The same things were measured in two ways. Each way mixes the same 11 hidden numbers, adds some noise and spreads widely along 6 directions of its own, which tell nothing about the thing.
In the rows, 128 means zero.
Some things both ways: the first way, then the second way.
[143 119  97 198 165 153 112 158  43 126 142 136 157 154 168  96 151 147
 144 138 116 119 133 128 134 139]
[148 177 143 108 127 123  86 144 113 138 122 160 125 110 152 129 116 124]

[108  47 153  74 104 112 104 136 171 127 157 149 120  83 111 132 129 136
 117 124 108  73 149 154 134 134]
[137 109 151 116 123 148 149 128 145  84 142 120 149 104 123 123 157  97]

[167 136 116 161 112 118 128  85 186 131 104 110  62 137 140 110 161 132
 108 181 124 118 159 143 184 132]
[131  82 192 168 119 154 175  68 172 174 109 112 122 145 142 177 132 143]

[147 114 134 139  95 100 132 152 151 118 118 168 147 109 127 120 130  88
 156 121 105  73 153 145 134 141]
[ 86  90 172 194 152 143 143  75 103 138  87 110  69 194 132 135  70 108]

[109 132 119 141 158 129 129 163  62 141 117  76 143 108 155 118 109 166
 115  98 119 169 151 118 128 137]
[126 243  88 113 148 128  54 161  90 142 133 135 138 191 161 108 123 163]

[126  90  99 145 134 147 128 138 139 153 145 139  98 129 145 106 174 148
 143 144  93 110 161 163 156 150]
[139 138  98  91 146 162 132 163  64  92 130 121 157 123 126  98 164 122]

[135 106 142  74  98 104 156 139 181 111 100 163 148  75 102 157  97  97
 130 110 141 106 130 128 114 100]
[ 99 145 134 104 121 139 137 183  79 154  78 182  86 205 130 142 125  96]

[117 164 143 119 123 124 143 158 124 130 106 155 126 149 150 158 122 108
 147 119 154 123 145 140 139 135]
[142 109 137 112 105 156 151 163 194 160 125 162 174 130 102 158 166  83]

[156 142  91 226 172 146 136 137  88 124 143 102 141 144 150  97 164 136
 130 143  95 132 157 128 154 126]
[159 175 114 121 165 107  99 137 119  74 150  60 116  67 171  70 103 205]

[ 90 159 140  96 117 129 139 130 130 146 117 138  96 168 145 168 126 129
 139 127 161 142 138 129 141 135]
[ 94 138 162 154 157 103 115 124 139 136 119 105  26 141 162  84  82 164]

[173  97 132 112 127 106 133 116 204 118 121 149 107  91  93 132  96 137
 108 136 138 132 106 123 146  83]
[114 136 128 133  97 111 128  91  78 147 105 153 129 163 107 144 126  98]

[164 113 104  99 155 145 145 107 206 139 129 116  78 106 102 154 113 142
 103 141 140 173 114 140 140  90]
[127 150  96  93  85 141 129 156  69 123 142 182 182 148  92 156 188  92]

[145 173 124 135 145 139 132 131 105 114 105 113 152 136 152 148 111 108
 128 115 140 128 132 123 126 103]
[183 179  94  58 188 149  97 251 156 134 111 148 158 122 189 122  66 191]

[135 137 104 192 124 117 160 154 117 133 101 126 134 140 115 110 120 104
 143 140  95 130 137 144 146 162]
[106 123 168 149 126 150 140 129 162 167 105 153  86 161 127 145 164  97]

[157 119 111 137 158 145 142 125 235 146 136 139   4 152 109 144 137 135
 108 194 143 176 139 168 206  98]
[142 155  71 110 161 123 104 144 144 115 146  74 184 109 137 105 125 181]

[127 159 116 142 112 125 136  99 130 138 119 108 124 139 155 135 156 126
 146 101 126 128 158 133 121 166]
[127 132 134 134 148 146 142 134  78 103 140 101 128 143 146 113 120 168]

[176 187 110 138 154 107 149  99 189 136 117 100 112 128 102 146  57 138
 118  83 127 166  95 113 133  85]
[126 103 106 159 117 130 145  85 151 151 133 125 144 124  85 129  91 136]

[149  86 147 105 121 118 135 125 203 128 147 175 127  96  97 143 128 118
 128 138 110  93 133 130 143  74]
[169 129 109 118 100 107 133 110 116  98 136 105 143  99 110 127 148 133]

[106 154 160 123  96 103 119 127 117 133 105 132 150 147 139 132 103 117
 145 101 106 101 130 118 144 116]
[155  60 114 153 152 144 166  74 166 109 121  88 148 104 108 127 118 130]

[136 135 153  69 113 111 125 120 194 147 108 126  88 120 125 157 111 130
 116 133 138 141 138 128 156  92]
[143 123 102 154 130 132 131 106 106 116 130 111 141 161 117 136 128 139]

[148  74 143 110 112 127  79 116 156 146 123 121  75 101 162 107 157 162
 119 150 114 135 162 150 155 142]
[ 70 100 175 187 209 191 144  83 143 169 121 115  87 181 163 105  57 165]

[ 83 144 151 110  92 107 148 147  86 137 103 146 177 132 147 148 136 116
 157  94 131 118 152 107 112 143]
[137 159  96 113 138 118 107 148  62 134 107 115 135 187 143 127 145 140]

[160  93  89 221 169 136  98 149 130 131 197 133 100 145 141  82 185 139
 148 143  90 121 167 143 165 127]
[133 151 102 112 112  97  97 150 101 155 134 158 110 159 140 158 118 160]

[147 158 137 175 146 119 124 150 114 108 129 136 146 144 141 130 119 107
 139 118 132 120 137 124 145 110]
[181 147 119 131  90 100 112 102 158  98 155 120 167  84 117 153 144 133]

[164 147 119 206 114 115 155 126 147  81 109 165 133 115 137 129 148  76
 149 137 145 108 165 135 132 135]
[117 110 167 149  82 126 175 116 155 139 118 125 127 106 110 182 148 136]

[101 157 106 123 132 126 114  89  70 131 147  85 144 165 151 126 125 169
 111 105 149 111 116  92 119 126]
[145 114 126  85 113  88 144 162  62  92 103 134 112 102 140 126 110 127]

[142 143 129 137 148 113 133 115 161  99 153 111 163 103 105 144  92 114
 126  67 116 116 117 115 117  78]
[110  93  83  76 164 129 147 155 112 123 112 131 169 150 124 112  61 137]

[144 131 135  66 119 123 120  86 162 120 103  92 143  90 122 150  94 139
 107  90 135 146 103 105 114  74]
[132 103 129 126 147 156 144 106 105 122 137 138 135 122 136 135 105 151]

Other things, the second way, with their names:
<64>: [115  93 125 139 121 100 128 100 155 194 103  96 128 164 126 148  99 136]
<908>: [132 109 116 108  99 138 150 147 117 109 129 136 181  95 104 171 168 108]
<1308>: [124 153 128 122  84 146 151 166 102 122 134 174 194 140  97 179 176 103]
<548>: [ 74  68 156 155 114 128 165 128 194 177 127 167  66 145 102 153 166 103]
<1181>: [136 149 148 142  80 114 120  92 100 124 149 176  97 135 124 158 109 139]
<539>: [118 136 124 112 135  92 123 159 137 109 100  89 108 102 139 111  91 142]
<990>: [ 61 104 148 159 133 133 142  75 103 179 103 145  86 207 109 113  81  99]
<531>: [151 153 150 153  76  93 125  88 141 112 164 110 119  79 114 135 196 140]
<853>: [136 153 133 135 127 113 116 113 139 118 135 114 118 108 135 113 116 147]
<213>: [134  96 178 134 114 139 173  91 107 101 127 134 115 115 112 100 152  87]
<1107>: [ 98 167 161 168 109 128 121  63 151 117 139  72 139 111 123 142 140 144]
<787>: [112 102 126 167 104 134 134 102 147 186 113 146 141 161  91 177 166  93]
<640>: [130 165 102 121 123 126  98 111  48 108 150 160 119 180 134 125 129 139]
<684>: [136 223 143  92  93 117  84 120 123 113 148 140 112 112 149 122 150 146]
<171>: [126  93 121 134 111 122 143 112 122 148 131 135 159 144 109 161 158 110]
<1217>: [108 116 123  87  84 124 160 134 132 129 147 150 103 118 107 136 157 144]
<248>: [152 189 135 148 115 112  79  65 180 171 167 116 173 132 138 144 148 164]
<1362>: [108 131  99 138 154 133 122 102  76 155 118 124 122 175 133 125 117 158]
<263>: [135  74  97 115 137 115 140 128 157 138 165 109 146  95 120 139 121 178]
<672>: [ 64  89 168 177 108 119 163  27 130 151  97 107 125 157  94 145  85  93]
<1124>: [139 105 134 109 168 165 153 172 177 130 121 151 118 117 148 117  90 146]
<921>: [164 143 108 104 163 124 104 120 126 122 122 103 121 135 160 108 100 168]
<139>: [152 149 109  92 146 157 120 192 103 105 130 162 144 136 144 137 133 135]
<712>: [151 134 118 151  59 121 126  58  99 135 133 162 161 161  77 178 188  75]
<101>: [147 120 118 111 150 146 117 173 152 145 131 120 115 161 164 155 129 170]
<1336>: [154 178 116 132 116  98  92 124 121 114 143 136 102 140 142 118 117 154]
<375>: [171 139 113 136 122 125 103 104 139 135 162 116 162 122 138 164 163 164]
<1290>: [ 87  70 171 128 128 152 195 178 146 128 121 155  63 123 131 138 110 141]
<1058>: [135 152 182 140  87 167 134  84 150 185 138 181 117 150 130 174 173 121]
<27>: [143 137 147 167  73  86 117  61 111 106 144 146 102 107 108 148 144 108]
<1160>: [ 92 134 177 186  75 106 134  20 156 170 134 133  97 137  95 132 107 107]
<1207>: [113 158  98 108 163 152 126 170 104 106 108 136 108 157 119  62 109 112]
<838>: [135  93 100  79 139 158 164 172 113 155  96 158 168 140 109 137 143 107]
<512>: [147  97 103 116 184 147 133 192 110  65 130 114 144  84 135 103 117 127]
<1026>: [124 148 100 104  99 145 138 158  91 118 133 162 179 119  87 137 163  98]
<36>: [ 94 159 137 129 133 129 132 108  98  89 135  90 144 107 132 108 106 151]
<408>: [141 214 144 144 124 104  54  66  90 143 129 113 121 183 170 140  82 161]
<1306>: [122  97 122 150 108 129 151 111 107  96 119 115 113 133  92 125 146  90]
<543>: [155 164 113  91 172 104  79 173 108 126  97 125 117 133 172 101  80 138]
<778>: [137 144 101 146 121 133  90  87  75 148 151 146 146 179 115 140 154 120]
<188>: [106 130 167 166 135 120 103 119 124  95 134 106  90 114 143 137 116 118]
<2>: [112 124 155 141 129 132 127 111 109 150 124 143 112 156 141 150 109 136]
<685>: [110 130 185 114 100 149 165 134 158 161 103 156 126 111 130 152 143 108]
<883>: [122 148 153 140 154 152 136 144  70 103  94 127 142 142 142 123 118 109]
<555>: [128 132  74  94 189 200 135 191  94  88 116 109 204 128 128 112  77 145]
<670>: [125 140 134 138 164 152 128 143 154 136 143 133 137 110 134  99 127 146]
<132>: [122 165 121 105  81 109 120 114  51 103 117 151 137 133 103 129 148  89]
<174>: [151 142 119 133 156 137  97 135 112 136 109 114 158 138 140 123  62 127]
<825>: [157 133 110 181 135 101  98  50  88  84 147  48 193 132 112 106 115 119]
<1028>: [ 90 161 138 105 168 104 112 152 118 160 103 133  56 175 172  69  62 165]
<475>: [135 156 140 106 114 127 124 151 118 141 121 150 158 136 136 150 143 123]
<888>: [147 131 118  96 108 110 109 171 154 161 126 162  77 144 149 155 143 146]
<880>: [105 133  72  99 139 140 133 196  93 123 136 139 170 151 115 121 165 129]
<1011>: [126 120 138 149 102 126 135 123 122 117 128 144 129 122 107 153 163  96]
<1130>: [139 160  97 114 137 113 107 149  62  99 131 125 162 147 134 130 124 144]
<352>: [152 155 127 109  97  83 142 161 146 105 112 131 101  91 119 111 133 133]
<1184>: [106  80 163 153 110 124 151  88 129  98 119 151  90 120 111 159 124  83]
<940>: [134 103 154 156 122  97 113  74 116 133 107  99 137 112 122 143 119  92]
<959>: [ 95 129 167 192 145 122 123  42  89 162 102 106 107 184 128 101  47 119]
<490>: [116 139 145 142 121 110 126 149 107 135 101 135  85 155 138 137 111 127]
<495>: [126 165 129 149 141 147 103 111  70  95 153 110 144 135 135 116 163 132]
<68>: [135 134 135 132 110 132 121  78 126 139 144 124 176 132 133 176 144 143]
<618>: [120  85 154 163 122 184 163  79 148 163 102 189  56 157 100 140 115  94]
<361>: [113  97 133 161  85 150 146  58 114 152 149 136 189 151  79 175 214  78]
<703>: [112 108 110 150 131 159 156 122 112 112 139 150 183 116  86 137 119 111]
<404>: [142 124 121 103 123 120 132 125 163 111 139 106 147  88 118 108 143 127]
<558>: [ 91 133 126 135 136 139 137  73  47  79 128 146  99 158 107  78  95  99]
<314>: [122 168 153 137  90 120 120  95 106 129 132 147 114 114 126 138 118 135]
<768>: [104 103 112 120 139 150 147 187 109 128 105 173 112 178 115 136 129  91]
<928>: [120 127 156 165  56  89 149  39  55  87 145 149 109 120  82 140 180  85]
<285>: [103 121 190 186 137 126 141  71 135 107 106  83  48 111 143 113 103 134]
<299>: [ 99 144 140 127 147 104 116 142  88 137  98 133  95 153 153 116  90 131]
<253>: [119 183 138 111 169 119  71 146 120 175 116 135 103 209 203 142  62 187]
<663>: [130 138 122 129  82 118 128 152  77  79 135 146 149  81  98 167 147 105]
<1069>: [104 128 125 114 100 146 131 120  99 181 123 202 121 172 114 179 153 112]
<476>: [ 93 114 131 153 137 138 146 131 129 120 128 163  43 176 124 108 107 127]
<930>: [136 146 157 114  72  93 129  91 105 140 133 152 146 162 112 144 185  83]
<309>: [ 77 113 190 152 131 112 124 114 125 149 100 110  92 134 146 139  80 111]
<106>: [152 148 112 134 158 103 115  98 148  93 165  40 163 104 148  85 150 188]
<494>: [129  76 109  98 158 156 159 181 161 150 107 127 180 107 116 133 133 113]
<1093>: [113 106 164 152 113 117 145 114 142 125 127 129  76 130 131 136 127 125]
<421>: [ 84 102 154 137 124 143 152 119 173 133 120 171  58 111 105 105 102  94]
<341>: [117 162 102  51 111 133 113 200 101 137 126 171 172 158 130 140 165 102]
<514>: [129 125 148 130 152 134 104 129 159 152 130 122 116 138 149 121 100 131]
<839>: [123 104 159 142 135 141 145 101 161 126 130 141  80 106 123 101 132 110]
<987>: [142 101 135 144 129 141 153 131 177 124 129 106 165  87 108 133 141 116]
<1101>: [ 86 111 151 141 152 140 133 166 156 144 128 113 103 150 137 120 157 119]
<1261>: [111  90 168 135 104 107 183 122 138  80 113  98  51  80 121 114 128 134]
<906>: [125 101 106 125 180 162 141 147 105 126 129 123 165 136 124 107 143 127]
<615>: [107 174 109 115 116 111  99 142 122 149 122 158  89 172 136 133 126 139]
<626>: [ 99 127 159 161 132 103 137 108 138 126 118  84 109 118 123 111 122 129]
<217>: [106 128 186 133 129 125 127 136 166 153 120 177  37 134 156 135 124 124]
<282>: [142 131 145 123  88 145 152 111 139 101 139 141 144 116  96 132 179  89]
<1022>: [137 102 161 145 103 133 157  76 154 154 112 121 163 121  99 150 197  79]
<18>: [125 130 119 132 160 122 108 145 103 102 132 110 144 115 142 120 107 135]
<1185>: [105 136 164 148 134 135 134 119 123 145 108 141  49 174 145 112 112 130]
<401>: [105 120 172 153 138 166 144 104 116 113 134 147 124 132 120 111 126  90]
<147>: [106  77 153 174 159 133 153  81 155 127 125 100  87 131 133 113  78 147]
<294>: [107 125 127  85 107 120 144 163 116 140 118 160 118 119 113 116 155 101]
<459>: [107 110 141 147 134 139 141 111 107 129 141 147  83 160 117 100 123 121]
<901>: [120 121 148 100 110 137 151 166 146 159  98 166 122 139 137 175 116 127]
<426>: [169 145 147 186 118  95 114  43 130  58 151  62 126  80 120 103 128 132]
<1135>: [143 151 139 123  84 109 137 134 156 133 121 121  68 108 116 110 181 125]
<905>: [139 159 135 113 142 147 113 174 148 146  95 137 111 143 154 146 115 137]
<846>: [124 107 164 131 135 116 152 128 153 154 130 144  74 143 151 126 130 155]
<1301>: [ 88  66 157 162 147 140 167 104 107 113 100 122  64 139 118 120  81 111]
<95>: [144 165 152 131 118  92  95 128 115 138 102 160  36 142 152 109 102 120]
<760>: [ 98  88 120 129 144 155 156 133 104 123 137 149 102 164 106 100 136 108]
<411>: [115 123  95  73 126 132 146 203  69 112 119 210  84 167 119  99 144 100]
<1166>: [156 139 115  89  98  96 114 187 143 102 110 128 169 122 123 163 155  87]
<122>: [115  80 103 134 163 147 139 127 145 107 128  90 147  97 116 122  90 137]
<701>: [132  99  96 144 153 111 151 112 101  92 149  51 206 116 116 114 136 160]
<1257>: [109 108 146 181 107 124 148 100 119 113 125 115 105 102  99 138 165 103]
<45>: [119  91 155 137 113 144 143 129 136 176 122 192  93 163 120 159 119 104]
<700>: [131 106  96 122 169 139 123  94  99 157 124  88 163 144 142 128 112 173]
<788>: [102 117 159 155 103 102 124  85 128 156 111 140  83 144 116 135 125  98]
<976>: [123 115 110 101 136 150 153 158 127 119 113 172 143 135 105 111 148  81]
<277>: [106 123 113 105 101 140 130 137 104 131 131 144 157 133  86 124 166  75]
<743>: [171 121  92  79 150 136 119 147 149 113 156 108 159  65 140 101 167 160]
<1090>: [139 130 149 150 100  95 115  97 105 135 148 134  97 160 141 156 145 145]
<965>: [171 159  98 103 108 115 110 140  83 119 122 157 153 143 123 152 165 119]
<588>: [127  78 121 131 142 167 168 148 121  88 138 119 127 127  98  92 162  95]
<20>: [120 125 117 143 171 123 124 125 159 127 142  80 124 109 139  81  89 173]
<1255>: [ 89 103 161 126 109 121 169 120 132 128 139 143  95 147 123 122 134 130]
<1295>: [100 111 101 135 128 137 158 145 126  96 151 139 139 110  97 137 160 139]
<269>: [183 191  95  56 116 123 111 219 152 112 146 154 170  94 141 110 174 143]
<1340>: [144 131 106 120 137 134 142 144 185  98 152  56 236  76 116 126 111 161]

Some of these things the first way, each followed by its name:
[161  95 104 174 171 119 130 167 115 117 151  87 163  76 122  98 153 142
 117 111 102 160 161 111 136 101]
<880>
[ 91 124 132 130  97 108 122 119  60 104 104 119 156 106 167 115 113 160
 124  89 155 104 145 113 103 169]
<685>
[148 118 146  37 124 127 133  97 184 138  91 112 121  88 109 174  76 140
  93 122 154 154  95 125 112  95]
<401>
[127  81 131  78 109 100 165 129 229 146 126 158  90  89  69 143  94 138
 109 141 112 113 123 140 156  96]
<1135>
[122 138 143  54 104 136 110 115 158 162  88 139  84 138 154 141  89 149
 132 124 115 121 121 143 157  94]
<618>
[120 135 122 128 126 114 128 112 185 135 171 136 114 149 106 152 135 116
 160  79 124 141 121 127 127 117]
<263>
[144  54 105  51 121 121 105 103 212 131 156 141  54  90  93 143  89 157
  95 142 160 127 101 143 122 113]
<663>
[145 112  96 181 117  99 144 129 170 113 139 157 108 124  98 106  95 124
 149  99 117 108 111 155 131 170]
<132>
[166 161 106 173 119  94 160 122 198 120 112 131 104 153  90 133 112  94
 149 119 138 156 106 136 151 139]
<171>
[156  89 137 101 141 128 152 120 203 125 129 137 136  67  84 151 101 117
 101 134  95 109 129 139 131  75]
<282>
[105 162 134 125  95 124 133 113  92 132  78 120 138 136 172 134 120 137
 152  88 137 139 138 129 114 166]
<1058>
[145  93 123 127 156 133 129 158 138 133 156 138 159 104 115 130 140 123
 128 127 100 108 140 129 135  90]
<514>
[ 80 143 119 116 110 128 134 114  62 141 108  98 143 141 150 130 104 149
 116 117 120 106 137 116 115 156]
<285>
[110 138 106 142 114 123 134  96 142 155 131 109  95 164 126 121 134 155
 143 112 110 147 121 127 147 143]
<700>
[ 94 132 122 139 119 133 143 121 171 117 161 156 104 131 137 148 149 113
 163  81 124 109 165 154 133 130]
<1217>
[140 100 116 156 176 170 126 123 105 109 150 112 127  87 160 131 159 151
  95 149 130 127 174 127 131  91]
<36>
[125 125 144 126 130 121 138 139  93 124 115 122 209 104 118 136  98 121
 134  87  93 116 113 105 105  97]
<839>
[125 128 103 123 150 142 120 108 100 143 150  85 146 125 135 124 120 148
 107 118  94 104 137 111 122 102]
<1301>
[111 129 105 148 146 145 115 155 107 136 160 137 109 156 155 120 145 128
 150 118 114 107 156 147 150 126]
<122>
[117 149 136 121 116 133 124 115 134 116 106 126  97 144 158 146 137 123
 132 127 163 147 143 132 147 122]
<68>
[125  84 119 125 118 119 157 118 205 115 123 144  61  89  92 141  98 122
 106 149 136 131 140 164 142 143]
<1107>
[121 142 124  99 148 153 133 111 126 160 122  93 102 136 146 149 132 154
  99 152 118 137 149 125 149  98]
<1185>
[132 115  87 163 186 160 116 156 112 149 180  96  99 153 147 103 182 152
 117 163  91 125 171 132 187  81]
<888>
[148 127 123 174 156 134 141 177 147 110 128 151 113 123 136 125 140 100
 145 138 125 143 161 146 167  91]
<615>
[139 114 141  73 125 113 135 101 187 151 134 107 147  92  91 159  94 137
 119  84 102 140 108 115 104  99]
<459>
[ 96 140 117  92 121 133 142 135  94 137 102 109 127 129 140 142  95 136
 114 125 134 120 134 126 127 125]
<905>
[123 104 127  78  99 104 140 137 213 132 133 127 102 105  98 142 131  98
 135 114 116 110 149 150 151 113]
<101>
[ 80 113 148 138 122 127 122 101 143 168 157 112  70 167 127 144 153 163
 118 152 112 140 153 138 156 167]
<106>
[148  94 111 152 141 114 137 136 121 124 146 122 177  98  99 112 119 134
 122 113  98 115 119 110 117 108]
<494>
[146 169 111 169 167 138 118 140 130 143 131  73  90 151 153 117 131 131
 122 129 102 153 162 142 175 112]
<476>
[125 117 113  85 104 113 116  82 197 130 142 101  65 114 126 140 125 141
 112 110 146 120 145 143 133 143]
<1290>
[125  82 142  45 159 168 152 157 176 141 145 188 128  91 121 189 145 128
 124 147 149 131 140 134 129  43]
<277>
[108 126 154  67  91 105 141 111 135 148  93 122 165 116 104 165  91 128
 135  89 131 158  91 103  93 131]
<906>
[158 121 112 142 139 139 156 139 137 131 104 124 156 105 119 141 137 104
 135 129 113 157 129 131 119 121]
<495>
[131 142 159 131 136 133  90 151  79 122 122 151 131 155 183 135 146 142
 137 140 164 132 143 110 148  97]
<27>
[103 107 117 155 137 131  86 140  66 122 160 100 136 144 152  99 124 141
 125 119 102  94 142 130 136 141]
<1184>
[140 145 139 160 164 158 114 154  90 136 114 131 106 159 177 128 150 141
 125 172 133 146 151 136 175  99]
<976>
[157  78 119 161 129 119 107 127 145 120 158 140 134 102 127 105 155 130
 136 128 103 104 147 135 131 132]
<2>
[116  99 117 161 108  89 145 144 136 110 145 159 161 110  99 115 107 123
 161  70 116 107 116 131 106 162]
<294>
[103 105 127 158 125 112 103 166  99 120 151 151 135 126 142 101  96 138
 160  74 100  96 134 150 127 157]
<421>
[146 117 145  88 121 119  94 104 158 135 117 128  84 115 143 146  90 159
 118 114 162 160 112 128 119 128]
<703>
[138 114 135  62 109 105 144 105 176  93 103 117 146  64  98 158  76 117
  95 102 157 120 113 106 109  71]
<901>
[113 187 138  74 109 114 111  90 133 126 106 101 117 145 155 166  77 140
 135  56 173 148 108 114 104 126]
<1181>
[132  80 137 148 125 120 144 114 121 144 126 135 155 110  97 123 124 152
 103 167  91 116 116 109 131 118]
<1022>
[163 142 125 129 154 146 135 122 132 104 106 136 135 102 153 147 123 131
 115 129 160 145 135 116 129  74]
<314>
[128 175 130  59 121 149 145 110 171 136  77 119  85 150 139 186 101 104
 122 136 171 165 115 140 141  99]
<139>
[125 117 102  93 128 127 146 140 166 129 127 126  99 133  95 154  99 103
 123 136 145 133 112 148 130 133]
<188>
[125 105 117 121 153 140  98 113  98 144 145  98  88 141 150 122 136 185
  88 168 151 145 133 111 150 116]
<299>
[110 120 138  58 115 128 115  90 160 163 114 108  69 147 117 154  90 168
  94 152 143 152  97 119 147 108]
<965>
[ 78 108 151  61  90 104 136 130 134 134 117 136 164 118 107 151 100 137
 147  69 125 133  99 112 113 111]
<743>
[145 132 148 155 120  96 153 146 177  84 133 170 151  86 113 156 113  82
 147  87 149 101 156 141 111 135]
<1340>
[ 96 118 157  96 132 127 120 138  96 135 129 126 149 118 146 153 119 155
 118 109 142 132 136 114 118 119]
<269>
[159  97 136  43 143 128 105 107 184 148 138 110 117  92 115 152 113 159
  95 127 135 142 111 108 133  52]
<45>
[105  99 177  68 121 125  98 111 123 156 136 133 121 129 132 156 107 163
  97 152 125 105 124 113 131 106]
<426>
[111 121 140  65 149 149 126 133 100 146 127 128 146 141 126 165 104 149
 100 153 144 129 100 101 129  66]
<543>
[156 144  89 164 139 108 153 127 125 135 102  89 120 131 104 112  94 138
 110 135 125 166 108 114 140 135]
<1257>
[122 143 137 194 148 114 113 149  56 117 150 136 179 121 169 109 122 158
 150  71 118 110 153 107 108 142]
<1160>
[131 114 159 105 130 123 101 142 163 139 138 153  83 136 143 143 130 137
 129 142 142 129 145 140 161 108]
<1336>
[108 150  95 133 133 112 182 141 131 142 120  86 146 132  87 151 103 108
 127 102 118 161 120 126 113 157]
<1101>
[139 107  97 104 129 120 126 127 152 120 128  97 131  70 123 114  82 136
 120  70  98 105 135 149 112 131]
<555>
[122 161 128 129 140 128 134 130  83 139 111 104 142 145 150 142 113 147
 115 126 142 140 132 107 129 124]
<987>
[154 123 126 182 107  99 126  96 169 123 131 146 107 144 106 120 110 127
 143 119 122 130 107 135 129 164]
<928>
[140 107 116 121 165 116 161 158 136 103 152 108 185  86  70 147  90 100
  89 131 114  99 121 108 121  64]
<1166>
